Each new row is followed by its nearest point in the smallest flat space through zero that holds the last named rows.
(in the rows, 128 means zero)

q_454 (5 x 15):
[[132 124 151 131 141 121 105 122  70 122 149 126 153 122 107]
 [142 105 115 133 172 105 127 119  87 130 138 123  75  97 129]
 [130 128 134 135 135 133 144 114 110 125 130 128 148 133 135]
 [160 127 141 138 121 148 124  74 159 143 151 131 131 135  69]
 [145 127 142 143 123 148 138 144 141  81 153 163 116 134  78]]
New rows:
[ 96 135 104 158 153 136 152 140 132  98 128 151 123  97 157] -> [123 124 117 136 141 129 163 149 121 102 120 141 112 127 156]
[129 124 149 146 163 151 156 114 131 108 116 122  95 154 110] -> [144 121 125 143 143 138 159 113 132 111 136 142 112 128 119]
[141 123 136 125 134 130 162 125  95 151 124 127 146 147 104] -> [135 127 137 136 137 134 140 106 108 127 135 127 148 132 125]
[145 131 156 156 129 138 154  93 105 128  96 143 117 138 163] -> [134 124 124 140 145 135 166 103 115 127 124 127 138 132 150]

q_824:
[[122 128 122 108 142 109 129 150 109 128 153 132 117 107 145]
 [134 167 113 166  91  68 144 171 121 188 147 109 132  84 113]
 [151 135  92 107 123 110 141 126 132 108 142 157 149 113 120]
 [102 135 128 120 133 128 122 123  96 146 115 116 156  81  86]
 [ 68 140 160 143 146 146 122 155  95 160 149 150 110 146 123]]
New rows:
[113 133 131 140 126 117 102 135 121 146 163 138 150 142  99] -> [110 143 128 139 124 128 132 138 117 145 137 147 135 129 110]
[112  97 101 104 101 110 139 142 124  98 105 107 123 157 151] -> [145 116 125 117 132 126 127 124 138 111 128 120 119 132 148]
[136 115 106 111 144 163 106  96 133 108 151 140  99 163 157] -> [134 109 132 109 146 149 125 118 139  94 133 146 112 162 156]
[121 132 163 148 121 139  99 108 106 128 149 135 132 105 108] -> [106 131 139 132 133 138 123 127 113 140 121 125 134 121 111]
[108 130  95 157 134 161 103 157 113 160 125 155 101 150 142] -> [104 137 143 145 131 137 129 144 122 144 143 148 114 154 132]

q_400 (5 x 15):
[[143 122 145 150 123 175 122 109 121 120 143 119 134 162 131]
 [ 88 139 137  93 135 136 107 118 116 132 114 140 139 145 107]
 [135 136 167 136 149 103 144 150 125 132 144 140  91 129 121]
 [139 138 134  75 184 119 146 118 121 136 146 114 146 154 150]
 [ 87 138 125  95  93 126 148 123 147 147 141 117 137 142 120]]
New rows:
[ 98 142 118 106 110 125 121  91 137 123 106 153 154 120 124] -> [ 95 131 109 103 113 132 112 119 128 131 109 131 148 125 117]
[108 133 133 116  94 119 130 170 130 146 165 111 154 135 153] -> [115 132 125 114 104 122 153 128 146 141 146 114 130 134 132]
[163 123 141 129 144 147 139 120 159 136 104 125 136 116 154] -> [155 122 119 136 141 131 133 125 128 123 133 119 135 126 145]
[ 87 142  88 118 119 156 152 139 102 123 135 139 167 130  90] -> [ 96 131 114 106 107 140 117 115 131 133 117 127 148 134 118]

q_464, 5 rows:
[[129 153 133 100 122 106 143 137 154 157 144 153 118 105  99]
 [ 91 170 161 119 117 133 120 146 149 115 139 130 156  93 133]
 [106 155 129 143 148 148 139  98 137  92 139 144 142 141 132]
 [125 123 113 133 119 111 102 126 153 140 141 148 164 133 159]
 [ 94 133 118 162 108 104 106 119 116 127 119 167 124  99 105]]
New rows:
[ 90 139 107 125  96 131 121  77 123 120 135 106 128 146 118] -> [115 132 123 146 133 133 126 112 123 112 127 139 130 132 127]
[130 116 154 142 149 135 114 139 134 126 131 125 136 137 129] -> [127 126 132 129 129 135 124 131 127 121 127 118 136 131 139]
[ 77 120 130 137 121  77 132 119 130 129 131 151 136 137 119] -> [109 135 118 145 118 110 115 118 132 131 130 160 133 115 119]
[118 127 110 179 129 129 138 129 132 144 120 118 120 101 149] -> [119 120 123 145 120 124 114 126 117 124 120 132 130 123 130]
[121 120 143 132 118 141 126 141 123 124 133 113 148 142 101] -> [124 129 137 128 127 135 127 134 122 122 124 116 128 124 130]
[145 125 121 128 124 118 146 137 141 128 124  78 174 118 127] -> [137 124 138 114 126 135 124 144 135 132 130 106 141 131 148]

q_133 (5 x 15):
[[182 138 126 105 132 106 126 157 107 128 106  85 121 133 145]
 [144 129 145 119 106 143  66 147 104 167 106 104  96 134 143]
 [111 119 117 132  74  63  89 136 161 118  93 122 165 183 152]
 [167 144 112 138  84 122 102 153 119 145 118 144 176 103 105]
 [138 140 129 147 102  62  84 146 181 137 104 106 146 131 155]]
New rows:
[140 164 137 123 140 137 136 153 138 184 129 153 151 160 101] -> [138 133 124 132 116 135 120 134 121 136 128 137 140 116 117]
[157 140 116 161 110 144 113 110 113 141 156 142 132 118 146] -> [136 134 128 136 119 141 115 133 124 143 132 139 134 107 116]
[161  99 103 149 121 132 151  88  98 113 155 127 145 108 134] -> [140 130 117 124 134 137 156 128 114 116 137 139 145 118 112]
[137 102 139 123 149 130  99 135 127 156 121  85 166 133 111] -> [143 132 130 125 119 123 111 139 123 138 119 118 126 127 133]
[117 129 126 159 138 138 108 138 129 120 140 116  76  95 119] -> [123 134 144 138 147 143 115 124 138 147 138 123  99 103 132]
[ 97 123 172 128 106 129 124 129 101 104 142 119  99 115 121] -> [112 121 136 125 133 146 121 120 120 134 131 129 108 135 131]

q_450 (5 x 15):
[[181 149 103  95 144 121 108 174 120 156 116 184 143 156 148]
 [160 150 146 116 155 122 148 185  89 162 142 126 125 171 131]
 [136 170 115 114 115 118 104 178 103 163  93 153 114 150 121]
 [176 177 116 112 149 141 112 148 106 116 132 133 133 165 139]
 [175 174 176 128  81 128 105 165  55 133 142 131 160 143 163]]
New rows:
[ 95 140 125 125 122  84 131 126 139 115 161 109 111 133 137] -> [113 125 134 136 128 129 136 122 128 125 130 111 120 126 119]
[109 140  99 113 119  77 123 103 122 114 136 110  94 130 125] -> [110 138 118 133 127 132 123 118 135 120 116 117 113 126 114]
[133 127 126 124 109 110  92 128 128 154 111 137 135 179 167] -> [143 140 124 119 115 123 112 146 118 140 117 151 136 131 138]
[126 133 122 112 120 136 105  85  77 128 145 136 121 158 130] -> [140 149 132 129 121 135 117 124 115 113 131 121 133 133 134]

q_493:
[[ 98  98 140 173 173 138 142  85 132 165 125 148 140 181 164]
 [119 111 169 190 128 146 132 136 125 143 158 155 152 134 138]
 [155 118 138 187 141 160 138 142 126 133 143 132 145 145 171]
 [130 105 155 162 158 111  84 160 176 109 130 129 162 119 137]
 [127 113 171 198 121 140 121  91 174 148 151 166 150 143 167]]
New rows:
[116 134 149  94 112 137 115 121 148 104  94 126 128 159 122] -> [122 130 122 108 128 113 118 113 145 125 117 126 123 126 123]
[146 108 110 142 144 141 124 154 103 140 154 130 101 120 153] -> [144 127 122 144 137 147 140 149 107 127 132 120 131 134 141]
[142 153 126 130 140 106 131 112 131  97 163 158 133 121 142] -> [137 132 133 134 116 129 124 123 142 125 132 133 129 122 134]
[159 156 125 128 135 129 155 151 101  99  98 130 119 135 153] -> [157 137 105 125 130 145 140 146 110 119 123 109 121 130 144]
[150 119 147 156 142 110 107 104 111 151  94 122  96 151 137] -> [125 121 123 135 144 130 132 110 134 137 121 129 128 147 145]
[116 151 127 108 146 118 105 158 118 148 159 144 118 108 113] -> [116 127 135 118 126 119 123 147 117 123 132 127 131 115 102]

q_635:
[[138 107 112 147 153 129 125 132 110  85 138 132 141  92  92]
 [115 166 143 129 143 147 116 135 119 110 145 138 141 136  98]
 [168 120 141 169 120 145 116 120 118  76 122 134 149 142  83]
 [135  97 114 119 126 104  74 188 115 129  86 129 160 142 133]
 [140 159 138 133 110 146 112 139 130 136 109 131 126 141 107]]
New rows:
[178 128 147 142  92 116 132 120 149 108  90 138 112 156 179] -> [163 107 141 145  87 124 131 111 143 137 101 121 124 167 149]
[138 127  97 136 129 142 121 127 134  91 132 125 119 118 136] -> [137 117 122 138 132 129 131 125 124 114 129 128 129 114 117]
[109 123 133 151 114 135 124 115 131 117 117 145 142 126 119] -> [136 128 133 137 126 132 127 124 126 116 129 130 133 134 119]
[179 133 121 132 119 127 132 144 129 124 154 135 119 128 120] -> [143 126 128 140 120 134 129 123 128 121 121 128 125 124 115]
[133 136 151 165 102 137 107 111 131 115 125 114 135 128 115] -> [149 135 140 147 114 141 126 119 129 114 122 130 131 143 110]

q_251, 5 rows:
[[131 122 136  97 116 123 127 150 126 128 102 135 121 100 157]
 [140 147 150 115 108 121 132 133 117 105 121 154 105 108 109]
 [150 133 141 140 158 123 105 176 147 126 111 106 141 141 140]
 [178 146 140 124 106 112 151 108 123 143 105 155 106 142 135]
 [111 124 140 139 112 104 103 145  87 122 128 122  90 149 159]]
New rows:
[120 110 136 126 133 122  88 114 105 148 171 103 145 117 131] -> [ 98 115 117 137 134 131 116 127 119 128 144 112 131 135 134]
[ 86 112 130 134  98 136 154 147 114 179 156 135 113 128 170] -> [ 99 104 112 119 112 123 127 114 106 145 130 122 117 130 166]
[110 132 127 156 112 100 144 137 144 118 171 117 144  82 109] -> [106 129 126 128 132 139 126 126 131 110 145 128 135 112 101]
[122 137 125 109 121 144 160 128  99  84 128 158 125 117 145] -> [120 130 134 109 107 127 135 122 116 116 126 146 114 104 123]
[ 95 167 123 128 128 151 111 150 132 137 113 104 121 150 161] -> [117 118 127 133 137 123 110 149 123 131 125 111 128 137 151]
[124 118 174 113 128 138 146 126 147 112 122 123  98 121 113] -> [133 138 139 119 122 128 129 135 128 114 124 140 122 112 115]

q_364, 5 rows:
[[122 159 111 138 127 138 107 155 161  83 101 147 141 128 128]
 [130 111 102 119 130 150 124 126 161 143 132 175 145 139 118]
 [ 95 128 102 120 149 120 110 113 135 114 144 131 125 139  68]
 [148 119  91 112 102 143  92 120 152 142 134 148 105 142 167]
 [ 81 134 130 137 172 158 112 130 121 101 122 122 103 128 129]]
New rows:
[137 129 132 150 108 129 177 109 124 137 112 129 166 142 122] -> [145 124 146 132 121 119 159 135 128 141 124 137 159 121 118]
[123 134  83 116 123 126 119 138 118 178  88 157 124 125 122] -> [135 118 111 120 121 135 121 124 144 140 133 149 131 135 129]
[124 120 117 129 133 130 125 155  90  91 115  97 124  88 171] -> [125 146 148 140 130 132 123 140 111 107 112 101 109 118 163]
[120 137 130 128 106 122 127 149 139 128 125 109 115 134 139] -> [135 138 128 129 117 122 120 132 127 119 123 118 121 126 141]
[105 131 106 130 133 166 116 137 101 127 141 165 142 156 113] -> [108 119 114 125 149 150 121 125 143 128 131 152 129 135 115]

q_422, 5 rows:
[[144 151 159 108 126 125 115 159 140 110 149 142 100  95 135]
 [113 164 148  92 141 180 114 162  94 103 131 170 118 101 113]
 [121 127 131  85 155 133 104 137 120 111 125 150 138 108 141]
 [103 201 122 125 131 144 126  99  79 107 119 137 110  91 160]
 [143 160 153 111 134 130  96  86 113 141 174 104 149 103 114]]
New rows:
[127 158 126 143  94 103 112 159 115 132 161  98 143 122 119] -> [142 146 144 140 114 125 128 122 132 135 150 114 119 120 119]
[148 118 124 133 144 120  97 160 141 128 114 157 112 100 139] -> [133 120 135 109 135 118 122 156 144 113 124 145 115 115 142]
[ 93 105 135 112  98 131 151 155 163 142 152  96 108 154  94] -> [142 105 138 145 112 132 140 152 150 140 137 124 123 148  99]
[ 95 108 154 156 137 123 108 138 139 154 103 136 101 150 115] -> [128 112 123 139 122 131 140 143 136 131 119 131 124 143 120]
[107 121 100 144 132 130 131 129 146  97 113 155  96  94 109] -> [119 133 122 130 126 131 138 148 127 114 110 144 110 125 141]
[156 102 143 113 136 157 148 141 113 121 133  99 108 112 123] -> [135 127 140 124 125 136 126 143 133 128 137 133 125 127 115]

q_443 (5 x 15):
[[132 124  90 107 146 132 130 125 127 159 129 114  88 142 103]
 [133 124 120 126 110 142 120 108 135 140 152 108 103 154  69]
 [100 131 136 114 144 123  83 118 119 127 152 145 100 150 112]
 [124 120 115 160 147 105 138 138 160 158 128 145  78 148 127]
 [ 84 141 100 130 151 116 163 131 136 112 131  91 109 134 146]]
New rows:
[164  93 158 110 148 113 164 125 116 135 129 126 135 153 104] -> [150 122 124 129 118 135 132 127 131 142 124 128 128 127 114]
[110 113 128 112 139 115 108 114 144 126 112 114 115 124 150] -> [112 132 122 121 144 122 123 131 124 126 128 130 119 129 140]
[ 94 140 126 114 107 113 115 112 133 131 121 139 170 125 132] -> [118 133 142 123 124 130 119 125 118 109 132 129 146 123 137]
[110 134 154 156 145 131 162 124 135 142 139 114 157 126 142] -> [118 132 135 150 122 121 151 132 140 112 126 119 139 124 143]
